All groups share one centre, and each spreads out both ways along 10 directions, with some noise.
In the rows, 128 means zero.
Some rows, each with its group after it:
[ 97 130  89 134 132 176 137  99 124 115 183 151 147  57  94 106]
(3)
[ 93 154 141 140 116 181  97 131 127 118 165 119 128  77 125 110]
(3)
[124 125 127 136 111  82 135 117 134 136 156 160 130  92 139 119]
(2)
[100 134 128  98 107 159 113 137 121 136  79 120 118 112 153 153]
(2)
[191  69 133 128 111 146 141 107 154 131 189 105  93 127 107 165]
(3)
[ 46  65 103 114 177 110 163 145 107 167 128 106 171  99 143 219]
(1)
[161 163 102 135  74 145 101 106 137  92  66 181 140 110 151 119]
(2)
[127 128 126 118  83 162 129 101 137 130 113 175 145 127  81 117]
(3)
[148 118 129 118 125 148 101  73 144 165 125 144  89 165 117 168]
(2)
[134 125 166 140 109 144 126 135 147 102 139 116 132 122 129 147]
(3)
[ 81 149 158 205 124 160 126 175 152 157 145 160 132  88 100  87]
(1)
[140  98  98 172 205  93 123 126  86 181 235 107 123 141  66  92]
(2)
[ 88 109 119  50 169 107 146  77 105 126 138 117 141 119 173 178]
(1)
[110 124  58 136 157 179 111 140 104 154  66 123 124 130 131 167]
(0)
[145 111 126 179  60 133 130  95 215  93 114 202 124 128 125 194]
(0)
[ 57  97 104  98 161 130 158 108 120 151 130 125 136  95 118 183]
(3)
[100 130 177 117  92 120  99  96 147 159 155 158 116 121 157 145]
(1)
[165 168 134 193 143 159 134 145 139  91 163 158 147  96 134  47]
(3)
[165 136 173 171  92 141 167 156 158  42 166 139 181 109 102  79]
(3)
[156 124  90 123 151 141 145  88 130  75 144 121 139 102 129 140]
(3)
[ 85 143 136 134 125 114  92 127 119 132 131 125 127 103 149 140]
(3)
[139 117 129 114 139 192 149 116 136 165 152 140 108 128 103 102]
(3)
[112 124  89 155 124 133  75 131  92 155 148 135 142  94 148 134]
(1)
[130 150 130  97 117 123  94 109 100 119 147 124 125 118 156  94]
(1)
[144 114  98 130 110 141 111 102 137 128  97 149 124 121 134 170]
(2)
[117  85 153 108 105 129 189 118 152 118 155 140 140 122  89 147]
(0)
[121 143  96 157 113 165  76 129 119 143 131 138 119  85 146 126]
(2)
[ 78  88  95  62 141 176 127  71 106 152 128 137 164 114 144 216]
(1)
[120 101 109 143 155 130 146 143 125 137 138 106 121 109 108 151]
(1)
[138  89 112 113 125 103 145 112 133 133 116 128 123 128 128 179]
(2)
[194  90  68 137 119 115 131  88 116 117 177 135 132 102  91 121]
(0)
[130 142 179 105 124 141 128  95 143 127 144 136 109 155 115 116]
(2)
[123 109 141 151 145 168 107 179 115 214 126 114  97 145 135 130]
(3)
[141 130 127 103 191  45 160  31 135  98 197 140 118  84 162 126]
(0)
[148 120  70 101 164  98 160  42 138 122 162 173 106 101 129 114]
(0)
[105  99 145 181 120  93 163 166 141 104 167 136 181 100 101 136]
(2)
[169 128  70 130 134 139 111 157  58 108  98 101 169 132  97  88]
(0)
[189 101 135 144 115 101  93 149 119 211  77 144  87 202 140 142]
(3)
[115 104  97 118 174 121 160  89 121 152 108 149 149 126 117 172]
(0)
[124  90 123 122 138  83 122 157 104 122 137  72 131 122 144 177]
(1)
[130 105 122 142 127 117 148 124 135  98 163 121 145  97 122 146]
(1)
[148  90 102  99 148  79 173  77 142  92 182 120 114  85 138 161]
(2)
[ 50 157 158 139 167 167 117 150 107 163 111 132 152 107 141 117]
(0)
[135 124  93  92 173 166 150  79 107 131 132 122 131 116 111 130]
(0)
[118 134 156 129 149 152 154  76 158 127 148 162 128 150  96 131]
(2)
[152  71  78 124 149  86 174  79 130 161 197 159 120 108  79 127]
(2)
[156 127 148 102  96 114 111 116 117 139 137 138 111 143 120 100]
(0)
[146  57  99 206 110  81 131 153 141  94 148 112 179  97 121 230]
(1)
[103 157 156 149 154 126 167 135 152  98 120 141 133 115 118 103]
(1)
[ 88 124 120 183 108 145  96 183 132 153 142 130 125  91 133 132]
(0)
[114 139  95 150 138 136 136  93 137 158  81 211 152 129 113 129]
(1)
[114  96  91 176 136 116 161 152 135  97 161 135 169  76 108 146]
(0)

New rows. What belongs after each?
[ 88 144 132  85  61 168 116  96 121  36 148 121 170  71  86 134]
(3)
[156 149 122 179 178  99 159  93 180  40  92 119 122 125 158 189]
(1)
[ 74 142 140 120 149 116 118 111 155 150  84 148  94 140 181 180]
(0)
[147 113 124 138 107 169 124 120 133 120 125 131 140 142  89 147]
(2)
[136 108 118 112  91 135 166 149 123  76 109 117 167  95 120 141]
(2)
[165  99 101 138 125 120 120 103 127 131 143 131 125 136 111 152]
(2)
[127 120 150  98  75 103  79  86 121 118 136 153 151 134 175 174]
(1)
[114 128 132 122 132 105  97 121 114 152 134 125 113 123 161 147]
(1)
[114  98 146 123 136 155 136 115 145 137 189 105 112 104 113 157]
(2)
[101 103 133 100 138 126 135 128 117 124 181  84 112  92 126 141]
(3)
[ 87 166 169 133 165  97 159 135 128  76 129 130 162 119 150 101]
(2)
[101 156 121  95  99 101 107  73 126  77 126 143 141  97 127 134]
(3)
[ 92 115 143 120 122  84 199  98 165 147 187 208 130  90 104  81]
(0)
[ 95 134 106 108 126 104  94 118  79 149 135 146 165 103 161 117]
(1)
[122 141 158 101  81 152  94 157 140 121 121  93  70 141 152 125]
(0)
[160  92 109  82 120  92 134 102 109 131 142 114 116 140 121 138]
(1)
[125 120 102 123 121  69 112 132  96 123 113 120 133 124 134 140]
(3)
[121  77 116  76 108 176 115 147  86 131 141  73 155 125 111 174]
(1)
[ 44 143 130  73 131 151 133 103 110  85 124  98 150  83 128 159]
(3)
[101 135 124 169 131  96 113 146 107 171 122 167 156 111 122 101]
(0)
[ 89 123 135 131 103 123 149 160 137 106 107 142 158  81 147 146]
(2)
[ 73 121 119  63 117 132 117 113  98 147  75 111 128 139 115 168]
(3)
[151 118 115 129 120 126 121 127 109 126 120 127 146 128 109 121]
(0)
[120 136 147 181  78 207  91 131 147 179 147 189 140 124  69 105]
(2)
[113 110  80 151 137 104 136 136 101 122 140 148 186  92 129 133]
(1)
[174 110 102 104 157  84 136  84 127 156  92 146  98 173 147 157]
(3)
[147 101  94 136 155 139 125 119 101 121  86 100 158 142 124 200]
(0)
[135  85 106 226 122  85 126 178 148 159 149 137 124  91  99 158]
(1)
[100 150 126 129 135 144 115 113 129 130  86 146 126 117 155 146]
(2)
[ 75 109 145 150 150 121 147 174 127 153 115 123 153 119 134 159]
(3)
[ 87 149 187 116 136 133 159  82 167 123 111 177 134 132 139 149]
(0)
[111 141 138 180 158  98 139 127 163 106  79 148 134 132 153 178]
(1)
[130 116 175 115  66  94 137 138 171 108 142 143  97 145 134 133]
(0)
[150 122 149 163  93 106 102 115 160 151 138 155  95 133 125 149]
(1)
[110 121 127  96 129 123 135 106 138 152 172 127  78 108 137 114]
(0)
[108  89 106 105 120 133 175  92 181 126 124 153  93 127 127 197]
(0)
[ 97 162 169 180 158 102 148  94 151  78 172 169 182  69 149 120]
(0)
[132 114  84 121 122 132  78 142  70 169 160 109 125 101 129 102]
(1)
[138 109 112 165 157 107 140 140 128 134 143 130 134 111 140 138]
(3)
[158 131 115 129  77 133  80 135  96 160 152 153 123 120 103  61]
(1)
[ 68 109 161 116 133 155 122 181 120 159 178  66 100  92 138 140]
(0)
[168  97  98  92 140  31 141 153  75 158  88 108 125 177 134 114]
(3)
[122 105 139  93 136  58 166  93 147 102 153 127 114  98 163 159]
(2)
[120  99  98 176 172 146 192 108 171 101 143 135 135  88  91 183]
(1)
[128 123 110 175 141 114 129  88 152 118 198 165 132  82 119 124]
(2)
[ 92 135  87 131 151 146 142 154  98 108 153 109 147  46 144 100]
(2)
[186  94  79 148 168 100 149 132 109 113 112 109 140 141 134 149]
(3)
[137 115 152 139 138 119 152 128 142 129 138 126 122 132 139 136]
(3)
[185  94 117 165 148  81 147 147 128 117 135 119 133 139 138 138]
(3)
[ 78 118 105  99 147  89 154 106 107 119 158 130 143  76 120 130]
(3)
[ 91 145 150 147 114  91 100 156 115 111 117 124 146 112 153 130]
(3)
[122 145 119 152 104 166 116 126 127  99 136 147 157  97 109 105]
(3)
[166 108 136 162 112 162  97 112 154 176 130 148  92 147 132 164]
(3)
[121 128 119 140 135 190  98  99 131 203 125 173 116 151  87 129]
(2)
[ 93 128 120 148 134 120 127 123 126 158 151 165 141  94 124 109]
(1)
[119 127 131 125 145 121 121 118  92 170 168 130 139 100 109  87]
(0)
[109 137 143 145 154 132 146  99 137  99 166 134 159  83 130 133]
(0)
